There are 9 hidden switches. A switch that is on adds its own fixed numbers to the row, and there is some noise. The rows also spread widely along 11 directions, which tell nothing about the answers.
In the rows, zero is written as 128.
Known rows, each followed by its switches (1 for on, 0 for off):
[147 105  94 146 162  96 146 104 150 125 128  76  77 194  90 126 132 129
 117 171 141 171 140 124 126 111 131 213  94 113 130 130 130 153 136 135
 107 104 118] : 0 0 0 0 0 1 1 1 1
[144 119 135 126 122 114 122 132 104 131 154 151 111 118 129 132 126 154
 131 129 112 138 126 142 126 172 109 119 144 152 144 129 114  83 124  89
 181 134 140] : 0 0 1 1 0 1 0 0 0
[141  84  99 153 167 136 137 131 122 150 136 130 121 160 129 150 103 141
 112 144 141 145 150 140  82 143 135 138 157 158 152 116 113 134 115 108
 149 108 131] : 1 1 0 1 1 1 1 0 0
[131 114 175 122 107 166 122 128 110 107 111 177 167 124 152  90 113 148
 120 118 141 133 108 148 134 146 104 106 165  91 116 127 134 134 147  94
 175 174  90] : 1 0 0 1 0 0 1 1 1
[137  87 149 181 135 101 146 168 104 145 129  86  93 125 134 150 111 105
 156 164 143  85 145 142 102 145  87  93  97 155 125  88 132 125  88 145
 133  93 148] : 1 1 1 0 1 1 1 0 0
[121 119 125 155 152 157 185 144 122 159 121 114 169  90 163 179 136  60
 118 184 178  86 142 149  61  71 115  25 116 112 134  94  66  92  83 124
 110 102  89] : 0 1 0 1 1 0 1 0 0
[110 130 137 148 132 125 134 130 114 142 181 110  94 118 118 170 139 106
 149 168 150 115 137 142 133 112 117  87 133  89 140 123 113  98 129 118
 124  97  86] : 1 1 0 1 0 1 1 0 0
[106 154 135 124 126 115 146 157 129 160  99 161 137 119 139 161 150  92
 117 141 223 108 136 115 129 125 149  56 105 150 134 126 112 130 138 146
 119 126 133] : 0 1 0 0 1 0 1 1 0
[123  99 109 140 175 149 156 118 137 153 134 139 113 134 126 158 133 146
 140 117 174 155 148 130 104 169 129 130 159 159 152 132 109 115 164 121
 170 117 143] : 1 0 1 1 0 0 0 1 0
[145 102 135 166 186 171 124 150 156 146 113 122 187 149 129 184 112 112
  81 139 148  99 110 148 118  99 129  89 115 140 137 167 103 137 101 137
 125 105 122] : 0 1 0 0 0 0 0 1 0
[125 117 118 163 153  99 150 130 146 143 137  89  76 167  91 155 131  98
 141 182 184 150 155 128 104 115 139 161  88 119 137 118 135 142 139 144
  88  78 114] : 1 1 0 1 1 1 1 1 0
[135 127 197 144  94  95  89 150  76  98 167 122  81 132 106 110  95 144
 183 127  77 111 104 148 139 151  90 156 115 102 122 108 157 138 110 123
 148 135 125] : 0 0 1 1 1 0 1 0 0
[125  99  78 175 177 189 171 107 161 157 116 109 180  96 113 163 120 101
 100 143 165 164 136 147  98 125 125  73 114 133 114 143  90  82 137 117
 124 107 128] : 0 1 0 0 0 1 1 0 0
[158  94  98 173 171  56 160 153 135 137 119  65  63 183 118 161 163 143
  96 163 140 144 134 121 127 137 114 154  67 183 135 126 117 100  87 126
 128  88 154] : 0 1 0 1 0 0 1 0 1
[123 119 116 143 185 149 127  88 157 155 178 174 124 149  83 168  99 166
 127 104 139 162 151 132  77 157 137 186 170 172 164 153 103 113 187 114
 165  91 134] : 0 0 1 0 1 0 0 0 0
[101 141 153 167 117 176 143 114 186 138 110 161 176  96  99 125 127 104
 115 129 206 159 129 140 133 140 124  78  94 116  96 170 129  83 184 118
 106 107 105] : 1 1 0 0 0 1 1 0 0
[143 115 102 136 151  98 112 151 124 121 118 110  91 161 106 135 145 141
 117 132 146 171 108 136 187 145 133 142 101 133 127 164 125 121 134 126
 147 136 146] : 0 0 1 1 0 1 1 1 0
[173  89 134 166 137 109  83 176  94  99 111  78 133 174 117 107 107 148
  82 140  66 140  80 158 197 146  99 112  84 124  99 167 159 135  55 105
 161 161 145] : 1 1 0 0 0 0 1 0 1
[155 114 138 141 166 119 187 105 169 139 127 128 141 148 144 146 143 126
  71 178 146 125 153 140  50 112  98 138  96 154 133 121  97  73 105  81
 129  88 109] : 0 1 1 0 0 0 0 0 1
[114 135 129 109 137  72 166 134 103 163 157 157  67 130 148 162 154 143
 156 132 172 110 166 109  91 158 116 120 160 181 170  86  89 114 145 123
 174 113 134] : 0 0 1 0 1 0 0 0 1
[122 128 142 121 121  89 145 135 114 133 135 117  94 128 129 125 136 130
 143 143 145 130 151 126 127 163 111 124 127 136 136 112 135 123 126 112
 149 132 132] : 1 0 1 0 0 0 0 0 1
[ 93 129 129 146 158 147 118 144 141 153 143 148 141 125 105 180 108 106
 142 116 178 122 154 125 125 146 153 100 156 139 160 150 116 146 146 143
 124 104 132] : 1 0 1 1 0 0 0 0 0
[134  76 176 171 119 186 167 122 128 128  93 160 147 104 150 111 108 143
 172  93 176 123 133 147  82 159  93 119 181 134 116  73 110 128 184 130
 174 129 106] : 0 0 0 1 1 1 0 1 1
[172  73  94 146 148  67 146 161 105 121  90  60  70 187 146 109 150 163
 108 141 107 161 121 123 159 153 102 153  95 154 122 117 147 129  73 109
 149 144 163] : 1 1 0 1 0 0 0 0 0
[146 101 190 184 129 117 117 138 153 104 130 103 112 150  89 110  99 150
 138 129 109 136 123 143 131 174  89 177  78 146 105 140 176 123 129 120
 119  99 149] : 1 1 1 0 0 0 0 0 0
[134 128  95 155 206 150 154 108 181 156 152 129 125 164 105 201 173 143
  69 142 188 158 113 151 138  91 120 105 117 138 148 204  56  53 179 121
 157  84  81] : 0 1 0 0 0 1 0 1 1

New rows, each followed by its switches (1 for on, 0 for off):
[106 134 150 119  96 124 131 142 112 127 136 155 110 122 141 127 145 125
 144 127 166 127 116 130 155 118 121  99 160  87 129 120 114 134 148 128
 143 147  86] : 0 0 0 1 0 1 1 0 1
[127 165 179  86  68  61 123 167 116 117 114 145  88 139 154 107 166 116
 129 151 164 112 120 121 166 111 120 115 104  96 127 121 133 130 113 123
 115 150  97] : 0 0 1 1 0 1 0 0 0
[111 109 143 145 103 128 119 166 103 130 113 110 104 119 133 134 130 110
 169 118 156 122 110 129 178 125 122 103 140  86 117 103 135 162 130 157
 125 140 115] : 0 0 0 1 0 1 1 0 0
[131  85 133 182 176 145 154 138 129 146 147 130 145 117 130 173 105 128
 121 140 132 105 148 145  65 158 106 108 147 177 154 121  96 101 113 114
 158  91 148] : 0 0 1 1 0 0 1 0 1
[122 119 130 134 169 129 155 139 112 154 176 132 122 118 152 189 144 130
 109 151 140  98 140 150 106 129  95  55 151 141 154 148  70  70 116 100
 184 114 101] : 1 1 1 0 0 0 0 0 1
[126 153  94 114 127 113 136  89 128 140 159 127 107 125  92 119 126 119
 125 164 134 176 153 124 108 144 153 155 112 118 135 129 132 117 142  98
 112 122 131] : 0 0 0 0 0 1 1 0 0
[102 157 148 120 114 119 148 136 131 142 145 134 123  96 135 145 150 111
 130 150 172 126 142 125 129 144 118  67 107 121 133 139 118  86 136 111
 127 127 116] : 1 1 1 0 0 0 0 0 0
[147  96 165 135 109 110 109 154 113 120 124 147  99 150 130 113 117 169
 147 103 116 132 120 134 149 167 103 163 150 144 131 116 146 147 128 123
 165 141 144] : 0 0 1 1 0 1 0 0 0
[130 138 118 106 101 113 133 142  91 123  95 123 116 113 147 100 145 136
 128 126 153 160 116 126 181 169 129  65 101 124 112 132 148 112 126 106
 164 188 151] : 1 1 0 0 0 0 0 1 0
[119 105 149 134 119 117 156 186 128 141  58 125 122 139 171 144 150 111
 151 108 214  97 126 109 153 123 134  90 145 128 131  94 119 181 131 174
 128 142 124] : 0 0 0 1 0 0 0 1 1
[ 97 168 158 124 130 146  98 149 154 136 156 162 165 121 108 170 130  77
 101 148 180 111 108 148 167  81 136  68 116  80 138 200 102 118 142 140
 100 111  76] : 0 0 1 0 0 1 1 0 0
[140 123 115 121 155 108  91 156 133 125 119 121 135 186 113 140 127 127
  93 119 124 150  90 142 181  93 137 136 124 109 133 191 113 162 102 141
 133 155 121] : 0 0 1 0 1 0 0 0 0
[141  98 160 173 161 116 160 172 174 145  92 127 149 169 160 172 153 111
  75 157 192  75 130 129  91  81 104 111 105 152 133 128  93 130  89 144
 111  79  95] : 0 1 0 1 0 0 1 0 1
[135 127 145  87 102 121 148 105 100 135 155 159 101 118 164 113 159 156
 136 129 126 128 126 135 126 134  94 111 169 115 136 100 105  92 145  94
 182 147  90] : 0 0 0 0 0 1 0 0 0
[139 115 148 136 121 123 136 127 108 126 131 159 137 112 140 114 112 147
 124 134 119 123 134 131  87 173 113 119 129 162 131 102 133 104 117  87
 156 124 147] : 0 0 0 1 0 0 1 0 0
[123 123 211 142 105 169 161 121 147 116 127 164 140 111 141 122 130 115
 159 137 177  93 127 136  88 108  90 133 136  93 119  86 128 124 165 127
 119 102  66] : 0 0 0 1 0 0 1 1 0
[143 132 132 117 102  97 131 137 105 119 117 108  84 135 131 109 155 147
 131 137 144 161 109 136 191 155 111 101  93 112 107 136 145 102 133 112
 155 159 129] : 1 1 0 0 0 1 0 1 0
[125 110 150 140 112 151 126 145 100 135 135 128 143  98 141 123 114 119
 154 130 132 112 123 144 136 157 108  69 152 118 123 112 129 118 127 122
 156 146 128] : 1 0 0 0 0 1 0 0 0
[141  85  99 143 146 118 137 141 117 137 119 103 103 142 135 131 137 148
 123 125 136 149 124 138 160 154 108 117 138 144 131 139 116 114 124 122
 172 143 141] : 1 0 1 0 0 1 0 0 0
[115 114 134 132 159 165 186 103 176 147 131 143 146 127 139 161 150 121
 117 145 184 135 146 138  79  93 104 125 150 115 141 130  74  95 158 117
 125  96  78] : 0 0 1 1 0 0 0 0 0
[155 131 159 129 148 103 118 130 160 120 128 183 143 156 117 131 128 174
  67 124 126 147 121 143 108 163 114 148 101 203 141 176 116  66 127  73
 167 108 147] : 0 0 1 1 0 0 0 0 0
[104 143  84  97 131  91 141 132  91 168 171 116  60 127 131 175 168 127
 146 140 156 134 139 115 160 120 142  87 157 107 160 114  94 120 137 137
 145 136 115] : 0 1 0 0 0 1 0 0 0
[ 95 160 113 114 119 176 131 113 112 145 137 155 166  76 122 142 119  76
 139 158 183 145 141 141 129 133 158  38 141  83 126 138 116 115 163 111
 128 150 104] : 1 0 0 0 0 1 1 1 0
[143  86 140 150 141 139 153 106 132 136 154  89 101 148 120 127 112 130
 160 150 112 121 141 138  91 115  98 181 144 100 132  88 128 136 122 134
 124  90  98] : 0 0 0 0 0 1 0 0 0
[120 127 133 176 139  91 137 153 170 128 113  94  79 149  82 150 163 138
 131 119 177 164 112 124 193 144 114 133  67 142 113 178 130  96 165 152
 121 103 140] : 0 1 1 0 0 1 0 0 1
[143  63  94 195 162 156 127 168 128 134  84  75 128 152 117 146 112 127
 133 119 158 155 102 141 182 144 125  98 120 125 112 152 136 154 124 158
 144 132 156] : 1 1 0 1 0 1 1 1 0
[104 181 200 113  91 138 124 120 142 124 162 163 148 101 112 133 132  91
 135 155 155 103 126 142 126  91 119  93 124  72 126 141 117 101 152 107
 111 115  55] : 0 0 0 0 0 1 0 0 1
[115 124 149 188 141 152 117 122 142 118 128 142 129 121  63 134  99 128
 161 104 161 173 124 138 132 174 142 149 105 146 120 149 142 125 191 131
 130 110 151] : 0 0 0 1 1 0 1 1 1
[132  97 129 162 130 110 175 120 153 123 114  91  98 141 105 111 119 109
 148 161 161 156 167 124  84 141 119 183 100 125 122  88 136 138 133 127
  96 103 130] : 0 0 1 1 0 1 1 0 1
[139  79 118 178 157 117 170 151 119 131 117  77  93 140 129 149 138 126
 149 138 146 132 138 140 118 141  93 112 119 145 132 118 101 110 123 137
 158 120 133] : 1 0 1 1 1 0 0 0 1
[114 127 114 141 152 122 123 117 118 142 150 136 106 136  86 157 110 138
 158 112 149 168 149 120 122 172 163 157 147 146 155 132 134 154 164 130
 147 123 155] : 0 0 0 1 0 0 0 1 1
[146  87 106 152 136 117 133 143  85 134 125  95  78 122 130 134 120 142
 155 131 122 161 120 139 146 179 109 116 126 135 126 103 133 121 119 121
 169 151 164] : 0 1 1 1 0 1 1 1 0
[101 149 119 111 133 127 172 110 128 156 172 156 101 102 142 171 173 124
 121 152 187 149 158 134 112 129 115  67 155 115 151 138  71  63 167  85
 160 126  82] : 1 1 1 1 0 1 0 0 1
[127 180 112  84 127 142  80 103  93 114 165 157 161 116  91 119 101 111
  97 157  91 172 109 146 146 138 163 107 113  78 132 172 141 119 120  77
 133 182 122] : 0 0 0 0 0 0 1 1 0
[122 122 104 124 144 121 139 135 124 145 142 131  91 116 134 161 172 154
 129 111 158 154 107 136 178 140 112  77 139 140 134 164  82  66 163 124
 182 141 119] : 0 0 1 0 0 1 0 0 0
[100 148 114 113 128 124 137 113 134 149 148 186 117 118 119 147 154 148
 115 119 182 170 138 130 137 149 142 106 160 141 144 149  98  91 184  99
 168 138 112] : 0 0 0 1 0 1 1 0 1
[124 133 120 120 104 119 124 165 107 126  76 123 130 120 137 117 149 112
 129 128 181 144 115 131 198 148 139  57 104 113 109 143 136 132 130 137
 137 171 138] : 1 0 0 0 0 1 0 1 0
[151  89 111 135 164 100 152 155 113 142 102 106 108 174 149 155 128 129
 121 143 151 112 148 119  94 127 134 152 134 152 153  94 114 168  92 139
 142 121 141] : 0 0 0 1 0 0 0 1 1
[151 127 179  99  99  85 168 137 146 106  79 130 113 167 156  72 154 126
 113 157 179 125 140 114 117 127 103 163  96 120 107  98 146 149 124 115
 123 143 108] : 1 0 1 0 0 0 0 1 1
[129 118 165 150 130  95 120 167 125 126 131 134 116 168 127 148 113 112
 118 146 148 100 124 135 113 110 117 141 114 130 138 122 130 158  95 139
 117 114 114] : 0 1 1 1 1 0 1 0 1
[137  77 136 180 170 165 127 157 159 149  94 130 165 159 126 156 102 124
 115 110 160 111 113 144 127 102 121 128 150 149 132 146 105 162 130 169
 138  98 120] : 0 0 0 0 1 1 0 0 0
[120 122 141 130 128 109 153 161 128 143  96 112 115 133 139 140 133  96
 150 148 191 104 150 110 125 149 134 103 112 141 138 103 140 163 115 154
 120 124 150] : 1 0 1 0 0 0 0 1 0
[145 119 110  89 128  99 106 160  80 134 113 130 132 163 155 120 122 120
 101 146 116 123 122 135 147 110 145  99 149 114 141 126 124 177  73 113
 152 183 121] : 1 0 0 0 1 0 0 0 0
[119 127  74 130 148 160 117 129 116 146 113 120 149 114  96 141 114 102
 130 118 153 181 118 135 167 147 171  86 132 111 129 155 123 142 144 137
 137 163 153] : 0 0 0 0 0 1 0 1 0
[145 129 121 128 134  82 132 139 120 119 136 107  74 154 130 136 178 158
 109 134 131 144  93 131 192 122  95 117  98 136 120 157 109  76 123 118
 159 131 117] : 0 0 0 0 0 0 1 0 0
[118 122 164 147 156 121 163 141 132 142 161 137  76 131 145 195 176 147
 134 141 185  98 121 136 133 113  82  96 134 133 150 135  79  76 158 135
 169  91  81] : 0 1 1 1 0 0 1 1 1
[119 115 161 151 126 117 160 179 116 137 124  94 120 119 164 173 160  94
 127 161 173  81 122 143 142  97  94  40 123  99 131 128  90 106  93 138
 135 120  87] : 1 1 1 1 0 0 0 0 1
[132 138 132 115 154  98 121 161 164 150 108 135 137 191 138 166 155 113
  78 140 177  94 122 117 150  70 148 128 121 125 149 161 105 169 100 156
 104 106  97] : 0 0 0 0 0 0 0 0 0
[160 102 134 158 130 116 138 140 144 108  84  94 105 157 116 111 138 138
 126 128 147 159 108 130 156 142 119 158  86 134 107 134 142 128 131 129
 130 128 136] : 0 0 0 1 0 1 0 1 0
[139 131 180 149 140 130 137 151 132 122 132 139 131 127 149 152 144 137
 102 151 161  94 104 150 143 135  78  74  97 141 120 159 113  71 125 117
 161 115 106] : 1 1 1 0 0 0 1 1 0
[124 121 137 120 122 138  97 175 117 140  91 178 181 123 147 148 122 127
 100  96 152 117 106 134 160 140 147  61 151 144 133 155 117 142 111 127
 155 165 147] : 0 0 0 1 0 0 0 0 0
[145  87 150 163 160 147 162 121 139 127 126  98 116 155 135 142 135 141
 136 135 151 112 122 140 123 115  89 136 134 120 125 126 108 118 143 132
 164 107  91] : 1 0 0 0 0 0 0 1 1
[152  83 126 166 167 134 154 112 117 137 170 107  93 124 131 149 134 171
 136 134 106 130 131 162 114 166  66 121 140 165 137 139  95  49 137  87
 202 101 124] : 1 0 1 0 0 1 0 0 0
[ 87  96 128 153 129 182 158 123  96 146 141 110 112  76 121 143 111 116
 219 101 171 135 143 131 135 167 111  85 186  90 130  96 125 152 190 156
 163 148 122] : 1 0 1 0 0 0 0 1 1
[145 120 118 102 122  86 125 183 112 140  77 121 137 159 166 130 141 104
  83 153 153 107 118 126 160 109 140  84 109 136 133 132 115 162  60 135
 127 161 138] : 0 0 1 0 0 1 0 0 0
[148 121 126 113 106  79 141 134 116 112 115 111  79 169 134  94 164 150
 108 144 125 166 121 134 164 135 105 145 117 112 121 131 130 107 120  90
 156 164 108] : 1 0 0 1 0 1 0 0 1
[154  68 234 196 132 146 107 169 138  99 129 131 151 156 129 127  91 154
 137 102  93  77  93 160 125 134  61 162 140 132 117 132 145 141 111 137
 152  99 106] : 0 0 1 1 0 0 0 0 1
[139  84 147 151 130 154 134 102 120 121 132 117 137 120 116  95  75 143
 164 131  97 148 152 139  77 184 109 171 149 136 123  94 159 149 131 102
 145 132 153] : 1 0 1 0 0 0 0 0 0
[151  96 160 127 126 102 182 123 141 130 118 143  97 149 164 117 156 156
 123 141 154 119 144 129  86 139  81 158 135 161 136  83 105  95 132 102
 157 101 114] : 0 0 1 1 0 1 0 0 0
[128  85 119 142 121 102 158 141 102 133 122  84  76 139 135 130 129 124
 170 142 132 139 149 130 119 148 115 146 147 114 137  77 126 157 114 138
 142 132 132] : 0 0 1 1 0 1 0 0 1
[145 134 110 123 121  72 105 164 117 115 112 107  94 169 122 115 160 130
  82 151 143 163 103 135 213 126 134 105  78 121 120 180 136 110 100 112
 134 153 132] : 1 0 0 1 0 1 1 0 0
[123 140 166 120 116  64 125 160 101 131 166 128  71 143 135 161 145 122
 142 163 134  83 133 125 127 114 113 130 118 124 156 109 126 126  95 128
 126 103 115] : 0 0 1 1 0 0 1 0 0
[147 100 111 154 164 110 134 146 126 134 137  86  93 161 118 163 163 146
 107 127 130 141  99 142 176 117 104 113 119 133 132 167  91  89 128 134
 164 119 108] : 0 0 0 0 0 1 0 0 1
[138  92 145 156 136 115 119 179  99 125 101 103 116 167 131 136 111 120
 148 122 154 115 119 135 150 135 132 120 139 127 132 121 141 184 114 154
 154 144 133] : 1 0 0 1 1 0 0 1 1
[124 122 140 141 134 177 147 124 136 142 114 154 179  98 136 140 111 107
 122 141 174 124 138 143 103 148 126  60 132 133 124 134 114 101 153 109
 146 125 121] : 1 0 0 0 0 1 0 1 0
[130 125  95 108 144  70 194 148 137 167  98 158  88 132 174 162 192 139
 100 150 214 120 167 105  90 146 125  86 128 208 158 107  76  74 122 109
 157 107 147] : 0 0 1 1 0 1 0 0 0
[143 114 112 105 113 102 139 127  89 133 135 147 103 116 163 106 135 167
 120 133 122 162 142 135 125 191 114  92 149 156 138 112 127  94 117  69
 191 170 150] : 1 1 1 1 0 1 0 0 0
[164  98 189 141 122 145  81 146 120 109 121 163 194 166 132  98  54 146
 102 126  70 101 126 141  78 150 130 180 142 139 131 111 166 188  66  95
 129 137 145] : 0 0 0 1 0 0 0 0 0
[ 97 163 160 138 103 126 164 133 145 139 132 144 133 100 122 157 155  76
 133 156 201 123 136 138 109  93 129  64 102 101 122 124  97  84 153 123
 100 107  77] : 0 1 0 1 1 1 0 0 1
[124 111 114 155 166 143 128 146 129 149 146 106 139 122 125 181 119  99
 120 144 141 108 130 150 124 113 119  84 130 132 146 152  94 111 107 136
 135 105 125] : 0 0 1 0 0 1 0 0 0
